The same things were measured in two ways. Each way mixes the same 12 hidden numbers, adds some noise and spreads widely along 8 directions of its own, which tell nothing about the thing.
In the rows, 128 means zero.
Some things both ways: the first way, then the second way.
[102 191 108 187 182 133 193 144 137 114 125 110 153 146 154 118 132 155
  59 155 129 147]
[109 122 146 197 120 161 123  85 138  95 161 141 144 132 151 133 153 123
 117 126 117 135 158 127  89 101 112 106 145 121]

[120 153 120 128 109 136  84 113 136 108 173 162 139 128 196  91 144  76
 138 160 129 123]
[ 97 122 143 195 112 157 146 141 105 160 122 130 142  97 104 113 134  78
 133 156  99 126 119 121 143 128  19 136  69  97]

[138  85  93  76 108 127 129 118 130 171 127 136 151  69 138  93  75 100
 129 144 123 111]
[158 120 118  89 152 120 130 145 106 170 113 142  90 131 128 163 142  59
 142 130 146 110  67 123 124 185 167  94 133 123]

[146  92  47 127 131 119 124 108 150 173 164 102 176 102 129 111  96  87
 121 127 118 101]
[133 148 126 130 143 122 124 157 129 176 155 111 141 123  95  90 133 155
  70 137 100 107 118 139 164  91  97 151  66 106]

[144 128  96 166 170 105 151  99 115 129 130 144 101  87 146 157 118 107
 165  73 129 118]
[124 110 137  88 119  62 105 143  87 139 147 115 149 129 138 101 134 172
 162 124 138 129 113 122 151 146 143 125 105 115]

[128 120 168 170 104 129 107 128 139 106 107 145 147 139 128 126  94 127
 121  91 109 159]
[134 115 108 120 146  87 172 113 151 103 134 111 112 153 140  94 119 153
 116 157 114  95  85 102 168  78  98 117 155 110]

[133 162 106  98 135  93 154 143 118 175 114 111  84 149 151 164 138 125
 127 125 174  94]
[ 64 141  99 131  71 107 160 123 118  79 176  98 128 127 125  73 118 153
 129 154 136 132  88 108 135 115   4 135 177  86]

[164  93 167 158 149 116 115 117 113 113 100 150  48 102 105 167 107 117
 156  74 122 113]
[135 137 125 154  74 135 118 122 103 169  65 132 126 118 129 125 124 117
 140 136  85 147 176  89 148 174 135 160 104 134]

[128 128 120 173 144 141 159 133 162 137 108 117 170 111  95 105  93 161
  85 128 100 140]
[102 143 106 121 103 137 148 125 113  89 133 153 131 163 172 101 143 136
 181 134 185 141  78 120 127 112  83  81 248 124]

[152 129 105 127 161 116 153 110 132 127 169 107 145  75 164 119 106 166
 133 112 124 118]
[136 127 115  98 136 115 142 214  78 135 163 134 110 119 153  97 166 142
 117 125  90  90  67 115 136 165 103  94 120  78]

[156 138 143 148 113 105 117  96 124 119 145 142 113 141 165 129 130 112
 137  99 125 112]
[124 113 134 129 131 122 131 153  98 140 134 139 168 149 189 129 141 135
 129  95 120 118 104 116 125 151 112 109 155 103]

[120 149 109 148 108 125 156 124 116 160 102 141 119 120 114 118 114 104
 142 139 106 109]
[133 125 146 132 130 117  97 130 112 161 159 125 175 110 119 121 132 105
 120 121 146 109 128 171  88 135 114 131  59 115]

[132 173 134 136 135 108 147 130  95 105 103 107 145 155 154 188 143 154
 117  92 138 168]
[ 99 116 129 128 114  89 139 144 128 114 119 124 104 113 149 118 125 144
 152 129 117 142 142 119 129 103 155 103 164 122]

[149  62 133 105 116  87  82  65 103  92 130 175 122  82 133 145 151  80
 195  66 131 158]
[129 121 132 150 136 137 129  72 145 104 183 130 168 149 130 120 123 121
  97 125 138 106 116 149  76 110  78 148 107 124]

[107 129  87 105  98  92 119 124 109 151 135 134 133 154 126  97 131  89
 106 134  99 120]
[134 135 125 120 125 147 120 133 179 139 129 144 126  96 118 131 117 116
 139 126 137 136 134 149 124  97 107 172  97 130]

[127 108 137 155 142 124 133 103 132  67 134 130 200 100 122 121 141 135
 120 105 124 193]
[151 124 119 111 114  77 128 107 116 136 116 128 154 159 162  93 113 150
 119 135 132  93 127 136 123 128 138 118 141 122]

[122 102  96 102 117 117 134 112 139 153 126 140 154 100 114 125 111 117
 146 140 148 132]
[159 130 116 125 184 155 142 122 155 113 128 134 111 148 147 150 158 130
 120 112 105 122 134  87 153 116 223 100 154 150]

[127 130 121 126 122 138 119 128 121  93 141 129 176 113 124 107 149 130
 124 140 106 158]
[129 125 139 138 116 129 123 119 146 119 111 134 147 119 162 141 133 130
 153 120 159 145 141 148 113 107 131 107 159 131]

[105 106 125 126 108 120 100 167 185 131 158 115 166 110 125  77 130 109
 136 173 105 112]
[132 145 110  89 104  68 139 138 145 144 123  76 108  87 105 108 110 150
 105 159 118 125 103 126 155 125 118 149  82 103]

[141 107 141 180 110 142 125 138 140 143 123 109 139 163 107 146  70 145
 111 109 124 126]
[128 118 120 111 134 119 126 129 148 127 160 112 153 134 143 112 137 167
 132 123 144 137 124 107 155 117 107 143 147 125]

[133 101 161 148  83 169 132 181 132 121 130  94 198 133 101 104  92 133
 130 159 151 149]
[112 115 144 180 113 174 128 157 112 108 135 131 147 115 129 120 155 123
 141 118 110 138 161 113 109 114  79 121 140 128]

[131  97 127 140 134 127 148 125 120  96  93 137 181 115  50 152 138 145
 126  99 150 168]
[105 142 103 114 112 138 136 114 125 106 153 140 148 166 149 105 134 148
 160 122 167 149 117 111 116 110 110 123 208 143]

[146  85 155 150  89  90  60  99 112 104 125 129 113 156 128 160 134  88
 158  75  90 148]
[134 140 130 163 123 128 129 109 137 136 145 127 131 138 134 118 133 139
  66 131  92 106 130 135 122 102 117 127 109 105]

[182 111 126 150 170 142 161  99 123 107 120 133 141  66  90 142 113 177
 136  80 120 135]
[139 144 135 169 118 156 138 139  75 137 145 152 158 162 160 104 155 137
  81 122  98  98  98 143  95 148  74 105 126 102]

[111 144 102 139 140 117 157 137 125 127 142 113 131 124 120  98 139 127
  98 149 111 114]
[107 133 105  75 102 119 117 164 149 104 118 119 112 105 124 120 127 128
 202 122 185 151 116 110 165 110 113 126 198 129]

[157 143 120  65 111 114 150 133 134 146 149 126 147 117 130 123 141 131
 147 199 163 100]
[139 151 105  91  99  78 125 115 157 121 115 130 135 121 174 107 114 158
 134 132 136 117 104 127 144 121 157 141 138 106]

[109 137  95  94 128 144 134 178 131 157 130 116 150 105 134 114 111 141
 126 118 163 129]
[131 102 124  86 170 126 165 187 139 130 116  91  90  97 118 151 135 145
 151 118 111 163 145 100 153 135 168 115 143 152]

[141 145 107 134 155 138 141 160 120 158 108 123 128 104 136 114 117 141
 129  81 130 143]
[127 110 140  84 136  84 142 158 158 154 114 112 138  84 141 115  87 181
 143 118 116 159 183 170 125 117 148 172  77 149]

[143 126 138  97 117 146 142 174 120 132 124 109 140 108 106 145 114 122
 150 173 173 116]
[129 146 107 154  84  99 153 115  96  88 114 114 110 160 156  90 153 171
 112 163 100 106  99  81 165 105 105  74 192  89]

[159  82 130  94  97 155  98 135 154 157 141 135 153  89 126  91 106  96
 166 168 152 123]
[114 125 126 126 145 154 129 128 124 138 180 141 132 130 114 126 136  88
 121 121 154 121  89 149  89 148  83 131 121 126]

[141 147  89 114 153  88 175 112 120 163 141 102 111 126 169 158 108 128
 116 132 154 101]
[137 132 127 116 102  92 109  57 152  86 114 123 117 140 133 130 106 145
 134 128 149 121 139 136 137 115 179 128 153 136]

[171 120 135 131 143 116 145 117 104 115 154 105 103 124 134 142 128 128
 129 127 136 109]
[135 123 115  71 134 107  92 156 140 141 192 132 117 122 116 119 131 127
 108 103 145 101  92 143 116 134 125 152 118 106]

[132 135 155 138 122 147 135 173 184 122 161 116 178 117 144  64 118 125
 119 184 147 128]
[127 121 139 181 109 150 151 128  94  98 131 144 121 146 149 114 151 127
 101 135  89 107  95 116 104 135  73 111 139 101]

[122 106 102 128 102 123  95 120 155 140 172 106 169 154 157  76 144  84
 102 158 123 132]
[109 128 124 120 123 140 125 119 155 118 136 114 145 129 131 129 116 123
 136 110 168 140 126 131 148 114  90 132 183 128]

Other things, the second way, with their names:
j567: [131 136 128 136 123 108 153  81 110 129  92 130  88 151 113 126 105 113
 108 153 124 114  84 137 164 132 118 114 133 122]
j652: [120 123 143 153 128 130 118 118 166 146 128 141 124 106 131 124 126 144
 121 125 112 143 161 135 151  91 134 153 107 128]
j85: [134 123 125 134 130 120 151 150 124 143 136  85 140 109 109 103 126 145
  93 142 101 124 158 132 118 123  97 129  92 127]
j649: [114 118 130  88 112 116  93 139 146 156 157 143 129 111 133 141 130 117
 169 108 194 165 125 155  87 139 136 149 157 142]
j43: [149 156 130 155  80 155 109  89 142 125  87 131 132 117 112 128 121 108
 122 143 149 135 168 153  88 130 135 140 129 153]
j243: [140 121 124 104 146  95 132 123 144 160 107 110 106 115 106 128 102 113
 111 130 118 121 146 135 140 132 183 138  97 147]
j912: [152 131 129 130 128 129 138 112 133 151 115 104 105 120  96 135 107 135
  59 128  66 116 143 125 155 153 124 173  62 120]
j106: [134 136 131 137 122 129 127  93 120  96 163 155 171 167 166  97 134 160
 121 121 144 104  96 151 111 107  92 125 144 113]
j753: [151 138 127 123  96 122  96 105 127 104 152 153 123 126 124 104 136 137
 123 136 126  95 103 138 117 126 109 152  93 105]
j988: [109 133 119 114  91  96 133 103 123 125 108 133 150 156 147  90 108 168
 177 141 174 149 126 126 157  95  88 131 189 137]
j232: [118 127 132  96 118 100  96 117 105 113 151 144 128 133 141 131 140 105
 174 118 189 114  78 144 128 151 147  89 161 113]
j600: [134 141 111  59  95  36 149 124 108 149  76 113 134 139 168  97  80 153
 149 142 168 119  77 159 165 154 125 112 163 113]
j823: [113 136 156 187 120 168 135  24 157  26 116 135 112 144 124 166 115 118
 118 118 156 133 130 166 115  78 130  91 183 137]
j670: [163 115 136 115 164 140 106 189  99 175 164 133  85 118 105 129 155 109
  48 104  54  71 110 116 149 188 151 132  67  95]
j226: [ 97 125 140 166  95 121 135  77 105 113 153 138 164 154 148  98 114 155
 119 131 121 135 137 144  98 123  69 143 128 124]
j716: [100 153 121 108 101  96 121 165 137 155 114 149 137 108 154  95 120 162
 163 127 129 145 105 130 181  97 116 152 120 100]
j795: [115 122 142 169 154 184 118 141 110 138 156 157 129 131 120 147 162  83
 122 105 108 125 114 114 113 138 122 124 109 122]
j574: [136 140 139 144 104 135 118 126 111 134  88 141  89 117 100 119 119 110
 114 133 107 112 133 140 154 142 136 131 108 127]
j205: [111 133 133 118 102 129 124 127  97 114 156 183 141 155 171 109 137 139
 162 115 166 133  73 165  76 137  91 123 165 116]
j926: [131 140 130 139 119 145 150 115 110 119 128 134 119 148 126 125 128 136
 104 133 132 132  99 149 106 131  92 122 148 131]
j233: [120 112 130  98  89  58 136  97 136  94 106 146 100 124 160 101 103 158
 184 157 167 130  98 153 135 111 115 122 163 120]
j230: [167 142 110 129 136 132 102  62 147 167 134 147  79 158  62 118 118  70
  78 155 127  82 137 132 121 127 178 143 101 157]
j234: [134 130 124  95 138 134 124 162 142 150  90 117 119 102  93 129 116 115
 171 124 146 147 148 120 170 123 149 148 115 159]
j764: [124 118 134  93 131 119 117 126 181  95 123 124 156 107 197 173 131 157
 185  85 186 180 151 144 103 107 188 114 198 144]
j526: [122 117 143 147 149 160 139 105 135 115 153 196  87 154 146 137 145 114
 143 126 154 137  79 158  96 115 117 114 171 137]
j338: [165 138 108  87 158 112 119 146 133 175 136 111 148 139 137 140 134 129
  94 108 114 117 132 115 116 140 200 132 106 135]
j351: [103 119 138 154 136 156 127 111 165  88 166 128 158 119 119 135 135 137
 151 114 142 156 152 133  85  62 104 153 124 147]
j962: [131 140 121 160  83 140 125 112 186  93 111 140 151 109 151  97 140 164
 172 156 148 151 162 115 126  49  92 155 152 135]
j645: [136 139 148 191 120 164 122  91 105 170  78 146 113 123  94 150 117  54
  97 132  88 115 148 140 122 160 139 137  64 138]
j231: [134 121 130 143 114 109 134 124 164 100 123 106 125 103 143 117 117 149
 101 128  98 109 147 124 133 102 126 143 118 110]
j470: [127 123 150 119 159 138 106 156 118 144 160 129 109 108  98 150 143 105
 108 104 130 121 112 158 118 128 157 108  94 123]
j454: [149 124 125 158 151 174 131 160 125 155 160 141 139 140 150 145 175 124
  85 109  77 123 131  94  96 125 125 131 118 116]
j202: [137 136 143 159 140 186 119 108 146 106 135 142 128 111 102 136 133 112
 119 119 112 122 156 141 134 125 121 147  87 139]
j24: [118 122 118 124 103 101 118 117 122 132 177 127 156 124 127  77 136 145
 149 153 138 121 128 119 101 126  83 152  95 120]
j885: [132 136  93  79 133 107 149 182 154 139 167 116 117 112 113  73 113 136
  99 144 118  87  90 134 144 105  58 157 111  96]
j295: [127 125 114 111 140  80 161  96  76 154 108 128 116 179 143 108 112 107
 124 147 133  98  70 121 163 165 136  81 160 119]
j681: [112 127 146 205 132 161 147 117 115 128 122 150 105 135 121 118 151 120
 108 140  76 127 137 108 142  99 111 117 119 124]
j627: [124 127 122 137 103  90 133 144 127 152 128 115 151 123 158  98 133 149
 122 141 120 122 123 116 130 110 104 129 126 103]
j923: [128 134 120 110 119  99 148 132 124  99 138 127 134 149 160  98 132 178
 127 132 145 117  66 130 158  98  84 110 173  97]
j884: [142 142 129 114 131 126 130 182  83 176  90 158 100 126 130 114 152 132
 154 131 102 134 112 113 165 148 172 113 113 130]
j695: [172 146 119 145 142 151 129 138 156 128  88 124 120 122 141 134 150 146
 108 125  76 122 173  88 161 103 204 125 117 141]
j337: [126 137  95 103 136  88 159 142 143 133 171 105 164 137 162  81 140 167
 121 154 134 114  82 106 139  99  84 123 134  98]
j620: [143 141 103 105 139  93 144 114 113 181 107 102 104 141 104 123 117 118
 101 148  93 120 119  92 173 153 177 132  93 131]
j826: [137 132 122 137 143 143 136 149 136 137 168 123 159 124 140 110 150 138
 105 131 121 111 115 133 117 105  83 122 106 106]
j730: [129 138 129 155 126 158 132 101  99 133 119 157 135 156 131 125 137 112
 141 126 113 136 148 119 109 141 149 120 130 152]
j188: [134 124 117 108 129 118 143 129 115 114 168 158 112 153 143 108 124 110
  99 127 127  81  53 151  90 148  81 130 134  97]
j256: [136 128 132 156 121 150 124 161  93 156 113 143 117 116 125 132 154  98
 128 127  80 123 146 101 107 156 151 125  94 127]
j585: [154 138 102  93 121 132 123 145 176 137 120 126 131 110 142 115 121 127
 138 130 140 116 133 117 168 124 113 153 138 119]
j699: [134 123 152 159 116 142 121 103 134 112 114 112 133 113 105 154 118 100
 103 120 137 124 148 167  68 112 127 126 111 140]
j414: [140 135 116 116 151 155 136 200 162 122 150 124 117  94 133 116 162 164
 129 119  99 140 148 106 142  84 138 133 124 124]
j938: [131 150 147 190 132 162 135  57 125 174 125 151 133 150 119 156 111  89
  52 124  98 134 148 177  65 137 139 144  74 145]
j886: [121 114 139 149 114 127 146  96 120  95 140 107 128 121 125 114 114 147
 109 138 111 124 159 143 116 139  88 121 123 126]
j347: [169 129 101  98  84  59 134 115 130 128  82 121 162 162 209  86 121 194
 142 140 111 104 134  83 167 129 151 131 173 111]
j878: [130 110 134 119 127 123 149 172  93  80 143 121 120 130 161 105 150 159
 125 119 118 103  94 125 135 155  96  85 170 101]
j928: [127 127 119  99 154 116 123 156 162 115 171 104 175 123 155 128 136 168
 121  93 134 132 139 127 112  83 152 134 132 123]
j733: [125 138 110 125  98 169 137 124 138 138 103 140 141 128 147 145 138 121
 184 125 155 184 144  95 117 147 104 158 172 154]
j792: [107 130 130 157 128 163 137 133 150 129 146 144 139 109 106  97 132 133
 150 140 115 149 149 120 131  95  80 175  91 144]
j489: [103 135 126 148  93 146 122 118  96 108  85 147  90 120 112 131 135  75
 188 138 135 136 131 103 152 150 143  96 166 134]
j321: [133 129 121 114 116 110 125 145 115  88 153 114 131 137 171 136 155 168
 114 103 106 124 125 106 102 128 170  97 169 106]
j984: [115 137 115 129 113 118 131  92 141 127 107 122 118 133 101 107 107 109
 146 149 150 126 139 124 163 106 122 127 150 142]
j107: [122 151 135 126  80 111 106  80 142 155  71 121 102  91  82 139  81  80
 138 146 160 142 146 173 136 150 142 156  92 145]
j236: [102 132 125 110 109 143 115 144  98 161 138 150 117 117 110 129 137  87
 183 129 176 165 118 137  97 168 122 127 143 149]
j919: [112 118 134  88  97 116 108 185 115 123 134 125 127  87 157 134 145 139
 187 111 172 158 125 141 129 152 111 104 171 108]
j536: [127 116 119 108 113 122 124 136 107 116 119 132 137 128 142 109 136 138
 186 128 136 137 140  96 146 156 137 128 147 141]

Some of these things the first way, each followed by its name:
[130 144 138 150 119 124 144 129 134 113 146  93 170 157 132 127  99 180
  77 118 116 145] | j885
[141 138  83 139 180 111 116  93 142 126 142 144 133 108 157 117 127 121
 102  92  92 160] | j526
[136 182 163 137 135 136 155 160 141 115 139 111 117 146 149 110 154 154
 114 173 138 125] | j231
[110 143  75 122 120 105 122 114 113 133 129 135 160 139 107 147 132 117
 129 106 114 149] | j884
[191 129 101 116 112 128 144 121 120 169 143 117 148 127 128 134  98 117
 142 151 134  83] | j716
[122 168 122  95 108 153 124 153 110 161  95 158  74 137 108 122 162  67
 157 188 166 117] | j984
[114 142 138  92  84 139 101 168 108 147  97 129 104 140 103 162 127 123
 165 114 156 131] | j85
[121 121 128 147 127 108 147 123 152 117 122 139 136 114  92 136 113 135
 122 119 123 104] | j338
[152 128 120 143 140 131 138 106 140 123 154 148 134 101 148 106 125 109
 141 145 140 109] | j795
[117  85 132 196 107 127  95 126 157 115 124 120 201 146 117  92  94 119
  96  84  73 181] | j567
[159  72  99 158 187 138 177  93 106 134 105 121 117  51  87  94  89 163
  85  89  74 137] | j585
[195  60 118 121 158 170 152 132 106 134 156  76 164  72 123  98 108 140
 131 138 150 153] | j670
[156 108 120  99  80 131 114 119 116 124 161  73 214 164 147 172  90 172
 112 141 143 150] | j107
[140 155 138 130 146  96 147  97 121  90 143 135 140 136 150 127 149 159
 106 100 123 157] | j188
[133 129  98 132 128 114 139 118 120 135 155 105 167 125 161 105 136 127
 121 127 120 140] | j823
[117 159 104 133 165 113 140 120 149 135 118 165  80 108 130 148 135 108
 130 126 150  98] | j620
[141 122  97 120 155 106 168 135 141 156 140 122 115  98 135 122  80 118
  94 127 144  71] | j454
[152 133  82 121 190 107 142  97 150 118 159 128 130  76 142 145 121 166
 112  72 122 113] | j926
[113 126 134 167 109 144 113 158 125 140  75 146 138 153  85 104 144  78
 132 131 108 173] | j681
[144 137 156 100 123 160 107 141 132 112 134 131  98 137 120 163 117  97
 137 201 184 132] | j230
[104 133 118 153 114 103 133 110 153 127 110 145 156 134 110 144 101 146
 113 107 105 130] | j337
[116  78  81  77 127  98 120 129 142 151 134 148 137  92 101 113 104  98
 121 122 148 100] | j733
[110 120 103 159 137  81  95 110 151 131 144 116 114 157 151 124 133  90
  96 108  75 128] | j649
[150  62 103 117 105 106  84 103 129 150 156  95 157 110 148 110 115  87
 149 109 105 150] | j574
[161  92 152 164 147 126 111 134 133 110 154 119 106 120 133 121 106 136
 131  83 127 118] | j912
[134 139 141 159 134 139 174 160 112 136  78 130 121 116  71 103 130 161
 113 120  87 126] | j764
[153 115 138 111 133 137  80 139 144 134 191 101 118 107 225 132 102 120
 165 126 177 124] | j886
[145  97  77  96 116  96 135  87  99 147 132 142 163 106 118 131 132  96
 157 104 142 144] | j106
[153 124 137 129 156  81 147  88 114 127 102 156  54  97 128 165 116 117
 141  75 125 107] | j347
[ 96  93 157 144  81 103  61 128 146  76 136 149 152 141  93 113 139  88
 146 142  75 159] | j962
[153 181 163 104  96 184 146 200 137 170 141  91 120 145 138 108 110 170
 150 193 179 112] | j878
[127 145 125  83  89  78 112 109  77 104 167 131 106 173 140 172 153 108
 165 144 153 125] | j753
